The first 5 rows are patterns. Each new row is the sum of 2 different patterns, raised or lowered, with some noise. Before adding, each is slid sideways (what falls off one end comes back at the other) and multiplied by a number that may be negative. Names go in the order of the patterns.
Some rows, each with the names of its patterns after it:
[  7   7 -21  22  -8  12   8  -2 -13 -22  17   3 -17  -3  -1   2   0 -11
 -15   0  -5  28 -14   0  14 -13   3   9 -13  -3  -1  -5  14  -5   3 -17
 -18  -4  -3  -3  -9   3   7   7 -13]
S
[ 16  -1 -14  -9  -7   4  -6  10  -3  -1  22  13  19  15  -3  -7 -10  23
  -1  10 -15   2  -2  12   8  -1  14  -1  17  -1  -1  11  12   1  -5 -15
   6  -3  12  -3  21  -4  -1  18  -6]
X
[  9 -38  27  13  -1 -11  -6   4  -5 -15  -7  -6  -7 -13   3  23  -3   7
  -6  -2   8   1   8  17  23  -3  -4  17   8   5  12 -12  12  -7   3   4
 -34  -5   5  26 -12  13 -23  -6   9]
M
[ 18   8 -14 -11  -5  -5 -14 -17  -2  -3   8  -3  19   9  -4 -12 -31 -14
   7  -9   9 -16  -4   5   2  -5  -4 -15  -2   5 -25 -13 -11  -1  -5 -15
   3  11  12  18   0  11   2  12  -2]
L
[ 10  -3  18 -33  -1  -8  14  -3  22 -13   4  -1  10  -1  11   2  14  -4
   4   3   2  13   4  -2  -2  16  25  11   2   5 -18   1   1  -2  -9  -7
   8   5  -5   2  -3  18   0  -2  10]
E

New rows, each followed by the names of its patterns:
[  1 -10  10   7 -13  -3  20 -28 -18  -6  12   0 -13  -6  18  19   7   0
   8 -25 -27  -5 -15 -10 -11  -7  -3 -19 -20 -31   9  -4 -23  -7  -4 -20
  17 -47  -3 -18   1  18  16 -23 -27]
M E
[-19 -39  -1 -26   2 -18 -22 -27  41 -48 -26  -3 -13  -5 -12 -17   0  -8
 -10   3  -5 -12 -46 -24 -23 -10 -13 -26 -11 -16 -24 -45  -6  -4 -44  -5
 -24 -17   2 -27 -17 -31  -6  21 -20]
S M
[ 25  -8  13  -7   9   0   1   6  13  27  -3  -8  10  18  24  16 -10  12
 -25  -1   1 -34 -16  -7  26  -7   2 -20 -10  21   4 -35  28  16  -6   5
 -38  -2 -16  -2 -12  13 -19 -11  -2]
M E
[-35 -28 -53  -4 -15 -42 -33 -20 -13  -4 -34 -29 -30 -21 -16 -26 -18 -25
 -23 -31 -10 -16 -13 -12 -29  -1 -32 -12 -31 -55 -34 -40 -36 -23  -8  -2
 -35 -29 -23   3 -39   3 -37 -16 -13]
S X
[-31 -14  10  -9 -19   0 -18 -15  16  -9 -40  16  11 -10 -10 -13   6 -16
 -18 -13 -12  -6 -17  -7  11   2  18  -6  -8   3 -22   1   9  12 -18 -17
  14   3  -7   5 -21  16 -15  -7   3]
M E
[ -5 -23  -9 -13  -2 -32 -27   1   5  -4  11   7  11  -1   6  -5  -7 -24
  -8  -2   8  11   9 -10  -2 -18  12 -14  12  -5   4 -10  11 -17  -1  15
   8  -2  -2  -7   8 -17  -9 -18 -21]
L E
[ -7   1  15  -9  -1  -9  15  19  23  31   6  21  24  13   2  10  -9   9
  25  19  41  -3  14  17 -10  34   9  -5  17  15  13  27  -3   8  28  35
  35  13  15  24  13  -5  -9 -13  19]
S L
[ 12  12 -28   7   4  -6   0  -6  -5  10 -17 -12 -12 -13 -14  -7  -5 -17
  13   0  14 -13   6  34 -15  20 -26  23  -2  18  -6 -27  11  34 -35  -9
  -1  11   6 -14 -10  14   2  34  -5]
S M
[-23 -29 -20 -22 -16  -9 -12  -8 -21  -3 -27 -20  -1 -29 -22 -35 -30  -5
 -16 -18 -48 -31 -28 -14 -21 -25 -30 -40 -23 -22 -10 -31 -14  -8 -16 -28
 -16 -21  -3 -38 -23 -26  -8 -16  -6]
X L
[ 11  22  18   6  31  -2 -10  26  12  25  12   9   5   5  -5 -27   6   2
 -16   7  13   9   8   1  11  21   7  48   9   1 -13  13   0  21  19   5
  -5  40 -15   2  25  19  21   0  18]
X M
[ -7  -4   0  -9  -1  -5  -5  -4  18 -24 -13   2  -6   6 -16  -7   3   3
  17  -4  15  -1   8  12  23  19  -2 -12 -10 -12   2 -17   5 -15   7  -5
  23  12  -5  -1 -29  -1   4  -9  13]
X L
[ 17   5  24  17  14  11 -22  -1 -12  12  16 -20  17  10   2  15   8  -4
  10  -1 -12  -8  12  23   8  -4  14  26  16  18   0  30   3  12  26   5
  24 -18 -11   5  14  13 -25   3  20]
S L
[  0   1   0 -40   3   2  31 -16  22 -32  -5  30  28 -22  39  34  25  -1
   6   3   7 -25  -7   7  14  26  25  23  15   8  19  10  12   7  20  28
  45   7  -2  49  29  24  20   0  35]
M L
[ 28  10  -1  -2  18  10  33  -6  15  22   2  -1  21  -1   0   3   7  13
  30  14   1 -18  11  -9  17  -1  16  10  19 -11  17   7  -7  29   1  21
   8   7  -2  -8  15  -6 -14   6   6]
S E
[-47   1 -27 -20 -21  -5  -7 -27 -27   0 -15 -16 -18 -24 -11  -2 -14 -23
 -53 -14 -17 -28   8 -18 -22  -5  -6  -9 -17 -29  -7 -19   0 -16 -11 -11
 -20 -17 -16 -32   3  -5 -14 -30   2]
S E
[-16  -3   0 -37 -33 -33   2 -22 -19 -28  -9 -11   5 -10  -9  -3 -10  -3
  -6 -13 -17 -14 -20 -25 -40 -24 -21  -9 -14  -1  -8 -11  -4 -31 -24 -29
 -25 -32 -18 -25 -26  -5 -18 -21  -1]
X L
[-11 -24 -20 -39  -2 -15 -33 -16 -11 -26 -11 -39  -4 -22 -11  11   3 -25
 -41   8 -35  17 -14 -37 -33  11 -38 -35 -10 -10 -12  -3  -3  12   1 -14
 -16 -15  -1 -38  -7 -36 -10 -17 -15]
X M
[ 15 -29 -21 -23   1  -5  21   7 -16   3  18  -1  -1 -14  -1  16 -10 -12
  -6 -25   8 -14  -8  23   8  11  13  15   4  19 -13  23   4   2   5   0
  -1  -9  -7  -2  -8   3  11  13   3]
S L
[ -3   1  27 -15  -5  -3 -14 -22  -9 -12   0  19   2  -3  -3 -12  -3 -17
 -14 -12  -6 -10   9  -1  -7   6   9   9 -22  13   0  -2 -12 -18 -32 -23
  -6  -6 -31  -8 -24 -13   6  -7 -13]
S L
[  3  -7   2  11  -6 -18   0  -3  17 -16   9  37  -6  14   5  -7  12   6
  10  32  25   5  -9   9  13   9  15 -11  20   4  14   1 -21   6  -3  45
 -11  27 -12  -1   5   1 -19  33   7]
S M
[ 16  21   7  10  25 -11  13   2   2   4   0  17  23  18   5   2  32  12
   9  22   8  13  17 -19   9 -24  15   6  43 -13  18 -11  11  12  22 -18
  37  12  10   1   3  20   6  -5   1]
M E
[ 19   1   7  12  -4   6  14  46  26  22  10  12  28  11  14  23  45   4
   3  46   0  24  12  -4  24  17  34   1 -19  24  20  36   1  23   1  21
  20  26 -45  49  25   1  14   6  10]
S M
[-21 -14  -6 -17 -19 -32 -13  -2  10 -10 -11  -7   9   8 -17 -11 -24  -2
  -7 -36   0 -10 -25  -9  -3 -27  26 -18   2 -24   6 -19   4 -11  -6 -14
  -9 -25 -16 -14 -10 -18   3 -27 -16]
S E
[ 15  16   0   5  13   5   3  14  26  -1  18  20   5  29  17  18  15  22
  20   8 -19   6  -9  -3   6   5  -9  17  -6   1  23   8  15   9  30  34
  12  12   3  17 -11  -4   6  26  30]
S L
[ 9 -3 28  3 36 13 20  7 -1 54 24  2 -4 24  9 35 14  1 10 41 15 -1 18 35
 13 17 26 20 20 20 18 37 12  2  8 -1 19 16  8 10 13  8  5 10 25]
S M
[-16 -26 -16 -13 -12   0   2   0  -5  -1  -5  -4 -16   3 -23 -16  -6 -37
  -2 -15   3  -1  -5  14 -32  -3   6 -12 -11 -11  -9  10   3 -15  11 -27
   9  -9 -19  10 -17 -27 -10 -22 -12]
S L
[ -7 -16 -16 -14 -25 -18   0 -14 -22 -13 -12 -13 -15  -4   7  15  25  -9
   0   6   8  -4  18 -10 -12 -22 -10  -9 -43 -26  -5   7  -8  -1  -8  -2
  -5 -10 -61   0   8 -17  -6 -26  -8]
M L
[ 25   7 -14  29   5  62  13  12  25  39   1  17   9  26  24  12  38  27
  28  11   9  27  15  -1  13  16  31  27   3  25  20 -14  22  14  34  13
  12   5  -9  44  14  10  16  16  49]
S M
[ -2   8 -24  22  -4 -19   5  -1  10  16   9 -16  -5  10  32  -9  10   2
  -1  -3  10  -8 -36  -6  -2  36 -16  15 -38 -25   5   4 -37  15  15   5
  -4 -19  10   2 -35  14 -13   4  -4]
S M
[ 17  -2  16  14   9  -1   5 -16  12  11 -10  15  18   4  29  19   4   6
 -15  25   0  25  11  10   5  16  18   0   8  -3  27  -3  -2  32  -8  12
  -9 -14  11  14  33 -12  15  17   6]
S X
[-13   0   4 -18  -3 -17   2   3 -38  -9  -4  30 -15   3 -17  -4   0  16
 -61  16  -1   6 -18   5 -11  -7 -18  -4 -12  -3 -15   8   9  -5   2 -10
   2   4  -6   0  22  32   0  -6  12]
M E
[  4  -1   1  14   0  15   5   7  18   5  12   4 -26  24  -4  22   6  21
  -8 -12  33   0   8   1 -12  -4  -3   0 -12  11  -3  20  14  16  29   9
   3   3 -16  22   1   9   0   2   3]
S X
[12 31 16 11 18 30 20 22  4 38 24 29 10 19  7 25 31 21 23 17 12 13 11 22
  5 28 22  1 30 23 35 31  6 15 18 48 32 30 16 23 27 30 41 23 22]
X L
[-35   1   8  26  -3   9 -24   1   8  35 -34  26  27  -7   1   8  -2  -2
  -6  -5  13  -3  -2  -7   9   0   8  -1  -4  14  12  17   6  29   9 -16
  37   4  20  22  -3   4 -18  22  11]
S M
[-22 -31  20   1 -12  -2 -15 -14 -17  -5 -24  -5 -28  15 -23  -3   6 -23
   2  -4 -10 -14 -13  -8   9 -15 -12 -36 -21 -16  -6 -16  -3 -11  -7   9
 -26   7  -6 -40   0 -24   2  -8  -6]
S X
[ -9  40  12   2  31  20   3  39 -14  12   8  17  13  31  12  29  14  24
  14  29  12  21   3  27  10  11  41   2  18   3  23  37  32  30   6  -6
  25  16  11   1   6  28  28   7  19]
S E
[ -9 -25 -14 -25  -2 -11   5 -18 -14 -11 -36  -5   1 -31 -16 -13 -21  12
 -22  -2 -22 -25  15  -6 -14 -34   4 -14  15 -13  -9 -11   5 -12 -24   1
   6  -5 -20 -20  15   0 -16  -4   0]
S M
[ 34  10 -11  36  16  27  14   8  23   2 -12 -16  -1  15 -13   3  -4   3
   6  -4  28  19  11  45  26  22  -9  24  -7  33   2  -3   8  53  13  11
   6  28   9  21  19  19  16  20  21]
M L
[ 21 -11 -18 -19  23 -27 -23 -15  -4   7   5   2   3  -1 -24  -6  -2 -18
 -43 -17 -13  -3 -17 -18 -17  -4 -30 -36  -2   0 -32  -4 -48 -26 -12 -11
 -10   5 -29  20 -11  -7 -39   8 -24]
M E
[-12 -36  13 -28   4 -17  -9 -21 -39  -3  -7 -23  -1 -15  -5 -19 -18 -41
  -5 -14   1 -17 -23   5 -11   0   6 -24  -7 -18 -13   5 -32 -16 -41 -39
 -11  -6  -5 -36  -6 -11   8 -25   0]
S X
[ 12   7 -24  -7  -9   7   0 -13  -1  -3  10  -7   6  -1   6 -17 -30   4
 -16  -1  -5 -20  -5  11  16 -19  -7   0  -2   1 -24 -13  -1   8  -6  -9
 -21  17   5  -1   7   3  -8  16  -2]
S L
[ -1 -17   1 -27 -18 -23 -39 -35 -18 -15  -5 -33 -16 -14  -1 -19 -19 -17
  -8 -14 -17 -53 -24 -23  -7 -29   4 -21  -5  -4  -7 -11  -5  -7  -5  -7
  -8 -24 -23  -9 -17 -27 -29  -4   3]
L E
[ -6  -6   2  -5  17   5   0  -9   1   2   2   4   8   1   4  -1   9   5
 -15 -19 -11  11   2   2   1   5  -7  -2 -18 -12  14  -8  17 -14  -6   9
   8  -6  -8 -24  -1   0 -10 -14   4]
X L
[-13  -6  -4  -3   0 -10   1  -2 -20   4 -14  22  -4   7 -19  13 -27  15
 -17 -12 -14  -3 -15  -9 -13   8   0 -13   3  -9 -21  17  -5  -7 -21 -13
 -13 -22  29   0 -16  -2   7   8 -10]
S E
[-20   0  -5   3   7   2 -18  -7   4  24 -12   3  -4  -6  -7   4 -11 -31
  -8  -4  26 -16   7 -32 -22  -1   0 -33   8   8   1  -7 -19   4  -1 -31
   8 -15   0  -7  -3   1 -24  14  -7]
S M
[-28   0   6  -2 -12   3  14  -6  -4 -12   1 -30 -39  -6  -8  19   2 -25
  -6 -26 -14 -27 -13 -11 -22 -16  -5 -22  -6  -2   4  -6 -16  21   5 -17
 -44 -11 -37   7 -16 -22 -29  23 -50]
M L
[-10 -37 -27 -17 -21 -10 -18 -20   0   4  -2 -16  -6 -28  -7  -5 -45 -30
 -35 -24 -10 -12   3 -22  -1  -6   5  -4  -7 -11 -17   5 -16 -17 -31 -12
 -12 -28 -32 -11  -7  11 -16   6 -14]
X L
[ 23  25   8  25   5  19   9   9   7   4   6  12  21  27   6   8  -6  21
  16  16  25  14  20  12  27  14  14  15  16  10  20   9  31  17  13   4
  24 -10  46  20  13  12  11   5  39]
X E
[ -6  11   1   7  13  12   9  19   4   4  11 -10  14   4  -8   3  -5   3
   9   5  29  19  26  19  16   6  19  25  -2  32   6   2  18  17  16  -1
   5   5  13  22  -5  19   6  -2   7]
X L
[  4 -20  -3 -32 -10   3   2 -48  15   6 -28   2 -22   3  -6 -20 -25 -31
   1 -16 -22   3 -12  -1 -13 -21 -17  -9  -8  26  -7 -10  -2  -9  -1   1
 -12 -19  -2 -18   5 -11 -29 -27 -24]
S M
[  2  -1 -14  15   4  -3  23  15   2  10  26  16   5  19 -15  18  -2  -9
  -2 -43 -12   9  35  -1   1 -18  -9  21  12 -34  23  10   2 -17  -2  -5
  -1 -11 -12 -12  -3  -5  17  23   2]
X M
[17 17 17 11  4 11 22 11 41  5 31 27  7 27 32  5 29 -7 13 23 24 17 21 -6
 18 15 23 11 29 24 33  5 27 26  2 44 15 26 22 28 26  9 33 25 -9]
S E
[ -8  11  16  26  10   7  -6  16  -4  37   5  -1  27  -8  17  31  12  17
  10  14  17  13  17 -14  -8  -3   0  14  13  23   3  19  -3  31  18   0
  21   2  23   9  13  -7  -2  26   9]
S X
[ 13  11  45   8  20  10  16  23  26 -20  40  22  30  23  16  22  16  13
  10   7   7  19  13  26  32   5  18   7  16  20  34  46  20  12  27  31
  22  20  26  18  37  12  24  -1   4]
S M
[  4 -16  -2 -27  -4 -15  -7 -16 -26 -39   5 -20 -21 -42 -13 -36   1 -20
   2 -15 -18 -34 -43 -38  -7 -26  -9 -31 -27 -14 -11 -19 -31 -47 -26 -12
 -41 -13 -26 -17 -19 -22  -8 -12  -9]
L E
[ 7 17  9 33 12 29  7 31  7 13 13 30 13 10  4 12 13 28 15 21 -6  7 28  7
 44 15  7 11 18 27  6 20 20 15 35 13 31 29  6  4 12 20 41 25 12]
X E
[ 19  22  57  -5   9  40   6  21  30  -9  18   6   9  30 -19  12  -1  15
  -1  20  -9   0  24  26 -11  22  29  20 -16  30   9  21   9   6  -4 -14
  17  18  13   8  18  10  11   9  -1]
S M
[-18   1  29 -24 -22  -9   8  -7  -6 -11  11   4  -4  -5   9  -2 -10  -5
  -7  -6   2 -26   0  -7 -30 -18 -12   1  -8  -2   0 -16  12 -20   5  -4
 -22  17 -11 -18 -22  12  -6   1   3]
X M
[  3   7  17   0   2 -21  15   4 -12   9   2  -1  -3   5  12   9  -3  25
 -29   0   9 -13  -7  -1  -2   3  -8  -4   8  13   1 -14  -6   6  -8  14
 -38  -1  -4  18 -16  26  -7 -14  15]
S E
[ 20  45  -6  14  15   8  17   8  16  32  41   7   8   4  27  14  11   7
  19  -5  21  16 -21   8   5  37  -3  33   2   6  20  20 -20  32  17   4
   9  -2   8  20 -21  10  -5  -2  -3]
S M
[  8  10  17 -17   2  -4   9  20  12  20  14  23  -8  19  20 -22  23 -11
  11  22  17   8 -24  28   7   9   8  12   5   7   3 -13  13  -6  36   0
   5  14   1  18  32  -3  11   3  10]
S X
[ 13   7   5  16  15  32   5  -5  -3  53 -19   9  10  23  40  20  36  41
  16  11   9  47   8   1   0   6  15  26  12  11  18  -5   7  15  15   7
  16   9  -4   8   6  16  21   5  63]
X M
[-27 -11 -12 -11 -11   1 -37  -1 -13   2 -11   7   1 -16 -28  14  -4 -24
  -1 -21   4  19   3   5 -32  10 -17 -16   6 -30 -24 -15 -18  -3   5  -7
 -24  -8  -1  21  -5  -3 -16  -7  -9]
S X
[ 19   3  -7  -1  -5  20  16   8  16  21   5  -6   7  -1  16   3 -15  27
 -26   9  -8 -34  -3  16  40 -25   8  -4  -3   7   5 -31  31  23  -1  -4
 -29  14  -5 -23   5  -7 -12  -1   5]
S M
[ 14   9  13  23  13   9  23  -2  21 -20  13   2  -6  18  11  -2  12  26
  13  16 -10  12  11  18  13  -2  -7   6   4  -2 -12  -2   3  -9   6  31
 -14  15   2   7   8  18  19 -10 -12]
S L
[-12  -7 -11  39  -3   2 -19   4 -32   0 -17   6 -26 -12   0 -28 -15 -13
 -18  -7   2  -2 -25  -9   8 -22 -32 -19 -10  -4  24  -8  -3 -27  13   0
 -26  -2  -4 -17   7 -22  -7   0 -29]
S E
[ 18 -37  23  19   1  -4 -16   9   0 -18 -10   0 -16  16   6  31 -11  13
 -19  10   7   5   3  20  16   1 -11  21   8   6  13 -17  11  -1   7  -4
 -46  -9   5  23   5  15 -18  -1  18]
M E
[-31 -29 -42 -28 -32 -19 -17 -28  22 -10 -29 -52 -40 -44   3 -25 -22 -42
   4 -37 -30 -26 -16 -30 -25 -13 -32 -27 -25 -17 -16 -39 -36  -9 -17   0
 -19 -18 -22 -17 -37 -23 -11 -30 -44]
M L
[-11 -23 -31 -11  -9 -18 -21 -38 -15 -47  10 -30   5 -24 -20 -33 -35  -6
 -10 -35 -14 -24 -17 -18 -30 -26 -18 -27   3 -23  -3   0 -31 -15 -27 -32
 -23 -23 -33 -14 -19 -14 -41 -36 -27]
S E
[ -3  27   4  25  19   9  35  12  25   7  25  44  32  12  11 -23  17   8
  19  -2  23  13  15  22   6  22  27  -4  -2  12  23   2  36 -25   7  22
  35  25  47  -7   5  -1  41   6  30]
X E
[ 14  37  22  33  40 -10  18  19  36  31  41   6  47  33  39  21  34  35
  30   8  15  10  22  22  24   9  22  19  35  43  33  31  11  35  38  21
  17   9  28   8   8  25  29  64  32]
L E
